The rows are grouped in 2 ways, from coarse to fine. Each group lies inside one group of the grouping before and may be the whole of it. The rows also spread widely along 2 directions, which tell nothing about the answers.
Some rows, each with its group in each grouping after it:
[-17  -2 -30 -14  28  22 -10  12   4 -13  16 -13  19   4  -4  -7  -5  33
 -35  35   2 -19] -> z154 figi
[ 14  -6 -16 -19  24  22 -19  12   1 -15   6 -13  15  12  -1   1  -3  29
 -30   7   4 -25] -> z154 Vapi
[ -7   1 -16 -23  23   7 -11  11 -43 -16  -3   8  33  18   7   2  -9  38
 -22 -18  14 -54] -> z820 vok
[ 30 -16  -8   5  14   9  -7   4  19  -7 -10  -5  11  21  -9   6  -2  25
 -14   9   4 -14] -> z116 raza
[ -6 -24 -13 -14  22  16  -5 -28  31  16   3 -14   8   4  -8   6   2  15
 -30  31   6  -4] -> z820 Vovi
[-23   3 -16 -25  34  11  -3   8  -6 -26   4  -7  27  -1  15  -8  -5  31
 -15  20  -1 -35] -> z195 sida
[-12   0 -32 -30  33  19  -9  21 -12 -20   9 -15  22   8   4  -9 -14  39
 -30  21   5 -35] -> z154 Visi
[ -6 -13 -16 -11  17   7  -1 -11  30 -13  -7 -12  15   3  -3  -6  -2  17
 -16  32   2 -14] -> z195 Sas
[ 11 -14  -5 -11  25  11 -11  -4  -6 -26 -19   1  22  22  13   5 -12  33
  -1   3   2 -38] -> z195 resik
[-22   3 -17 -34  27  17   5  17 -26 -23  -1  -9  27   5  -4 -18   2  47
 -17  14  -2 -37] -> z19 ziku
[  0 -14 -22 -23  24  24 -20  13  -3 -11  11 -14  14  10  -2   1  -3  29
 -23  20   9 -22] -> z154 Tulu
[  9  -7 -16  -4  19   7   2   4  12   2  -1 -14  15   5  -9   2  -4  21
 -32  13   2  -7] -> z116 Zimur
[ -7  10 -24 -41  28  22  -1  26 -52 -29   4 -12  38   6  -6 -23  -8  53
 -15  12   5 -41] -> z19 ripo
[ 26 -20 -18   5  17   9 -11  11  22  -2 -11 -13  12  18 -12   4  -2  20
 -14  20  10  -7] -> z116 detu
[  0 -13 -25  -1  24   9  -1  16  26   1  -3 -18  12  -1  -6  -6   3  19
 -24  37   8 -11] -> z116 detu
[ 18 -14 -13   5  14   8  -3  -4  31  10  -7 -17  12   7 -14   7   2  20
 -26  24   3   2] -> z116 Zimur
[-53  -4 -30 -28  19   5   8   3  -4  -1  18  -8  17 -16   1 -16   6  30
 -36  33   3 -34] -> z820 vok
[  4 -13 -19 -15  25  22 -13  -2  26  -3   2 -10   8   8  -3   4  -4  23
 -31  37   4  -5] -> z154 Visi
[-27   3 -15 -24  30  10   5   8   4 -26   3  -7  22  -6   9  -6  -4  28
 -18  31   0 -29] -> z195 sida
[ 14 -15 -15   7  16   6   2  -4  41   9  -4 -18   7  -1 -13   4   8  17
 -28  32   1   6] -> z116 Zimur
[ 11 -25 -19 -13  15  22 -24  -8  26  -3   7 -19   3  15  -9   8   4  17
 -21  29   5   2] -> z154 Tulu

New rows. What belongs after each?
[ 13 -16 -15  -2  18   8  -2   5  19  -9  -2  -9  16   8 -11  -1   1  23
 -19  21   2 -14] -> z116 raza
[ -6 -22 -14  -5  11   8   1 -22  49  -8  -9 -11   6  -1  -6  -4   1  12
 -16  40  -4   3] -> z195 Sas
[  7 -10  -4 -18  16  21   1   2   2 -15  -8  -5  12  16 -10  -7   4  36
  -9  18  -2 -18] -> z19 ziku
[-39 -12 -22 -23  27   0   9   6  10 -14   5 -12  27  -7  15 -15   3  27
 -16  45  -6 -33] -> z195 resik
[ -8  -9 -17 -15  20   8  -2  -5  22 -18 -11  -7  16   2  -2  -3  -7  24
 -15  27  -4 -18] -> z195 Sas
[ -8 -16 -24 -22  22  19 -17   5  11  -6  11 -16  11   3  -6   1   2  21
 -27  35   1 -13] -> z154 Tulu
[ 11  -9  -7 -16  17  19  -2   4  -4 -15 -13 -10  15  19 -10  -5   5  39
  -6   5  -2 -22] -> z19 ziku
[ 29 -31   2   2   9  15 -11 -21  38  -5 -25  -1   5  25   6  16  -3  16
  -4  19  -3  -8] -> z195 resik
[-26   0 -14 -21  28  10   4   0   8 -21   2  -7  17  -6  10  -8  -5  27
 -15  36  -5 -27] -> z195 sida
[ 27 -10   5  -4  29  18 -16  -7   4 -22 -17   5  11  25   3  12  -8  24
  -2  -2   2 -19] -> z195 sida
[-19  -2 -31 -29  28  18  -6  13   6 -13  10 -15  15   1   1  -9 -10  33
 -36  31   4 -26] -> z154 Visi
[-28 -10 -18 -23  24   6   4   6   3 -17  -6 -11  26  -1  17 -14   1  26
 -11  35  -3 -36] -> z195 resik
[ 16 -10 -23 -16  28  26 -21   2   7 -11  -3  -7  15  15  -2   2 -15  32
 -27  15   7 -20] -> z154 Visi
[ -3 -10 -23 -21  25  18 -12   6  11  -9   5  -6   9   5   1  -2 -10  34
 -36  33   5 -17] -> z154 Visi
[  3  -5  -4 -14  25  17  -7  -6  13 -20  -8   1  13  13   9   3  -6  27
  -8  15  -2 -22] -> z195 sida
[-19 -18 -15 -16  20   6   5   1  19 -16  -4  -8  20   0  11  -7   2  21
 -16  38  -5 -26] -> z195 resik
[  6 -10 -20  -3  18  24 -17  -7  31  -6   8 -12   8  12 -13   1   2  21
 -31  41   0   0] -> z154 figi
[-21 -11  -6 -22  14  16  12  -1  21  -8   2 -15   8  -1 -10 -17  16  32
 -19  40  -9 -12] -> z19 ziku
[-10 -17 -18 -18  27  12  -8 -15   1   7   2 -11  17   6  -1   6  -1  23
 -29  15   7 -25] -> z820 Vovi
[-11  -6 -29 -16  23   8   1  26   2 -13   1 -15  23  -2  -6 -12  -2  28
 -24  26  10 -25] -> z116 detu
[-23 -19 -15 -14  18   6   4  -5  24 -11  -1 -11  18  -4  15  -9   3  21
 -14  46  -9 -18] -> z195 resik
[ 37 -12 -14  -2  26  13 -13  24  -6 -14 -15  -6  17  27  -8   4  -9  29
 -12  -5  13 -24] -> z116 detu
[ 31 -20 -10   6  12   7  -5   1  27  -6  -7  -6   8  14 -17   1   3  16
 -15  18   3  -7] -> z116 raza
[-10  -3 -14 -30  21  18   3  10 -12 -17  -4 -11  18   4  -7 -12   6  44
 -17  17  -2 -29] -> z19 ziku
[-35 -14 -19 -19  21   4  12  -1  34 -11   4 -14  17  -9  15 -12   6  19
 -20  51  -6 -20] -> z195 resik
[-30 -13  -9  -8  19  11  11 -23  55  -1   4 -10   1 -15   5  -2   8  10
 -24  63  -8   5] -> z195 sida
[ 13 -11 -15 -13  22  10  -9   1  -1 -27 -16   1  21  13  -2  -3 -12  27
  -7   0   6 -26] -> z195 Sas
[ 49 -15  10   7  24  21 -23 -20  19 -19 -25   9   5  32   0  24 -10  22
   3  -6   2  -8] -> z195 sida
[ -5  -7 -18 -15  18  10  -2  -6  18 -16  -5  -7  20   1   0  -4  -8  25
 -13  24   1 -19] -> z195 Sas
[ -4 -24 -20 -11  27  13 -11 -23  20  12   1 -11  10   8  -7   9   0  17
 -28  22   8 -12] -> z820 Vovi
[  3 -10 -23 -20  22  23 -25  10  -8  -9   7 -12  14  14  -4   4  -2  29
 -20  14   7 -22] -> z154 Tulu
[ -7  -7  -9 -25  20  17   4   7  -3 -16  -2 -11  17   8  -7 -12   6  41
 -12  20  -3 -25] -> z19 ziku
[ -6 -13  -6  -7  23  13   3 -20  37 -10  -5  -6   2   0   2   4   4  14
 -19  37  -5  -2] -> z195 sida
[  1 -12 -15 -10  19   7  -5  -9  26 -16  -9  -7  14   5  -2  -4  -8  17
 -11  27  -2 -14] -> z195 Sas
[ -9  -2 -25 -34  37   9 -12   9 -46 -10   3  -9  35  10   5   0 -12  36
 -24 -16  17 -58] -> z820 Vovi
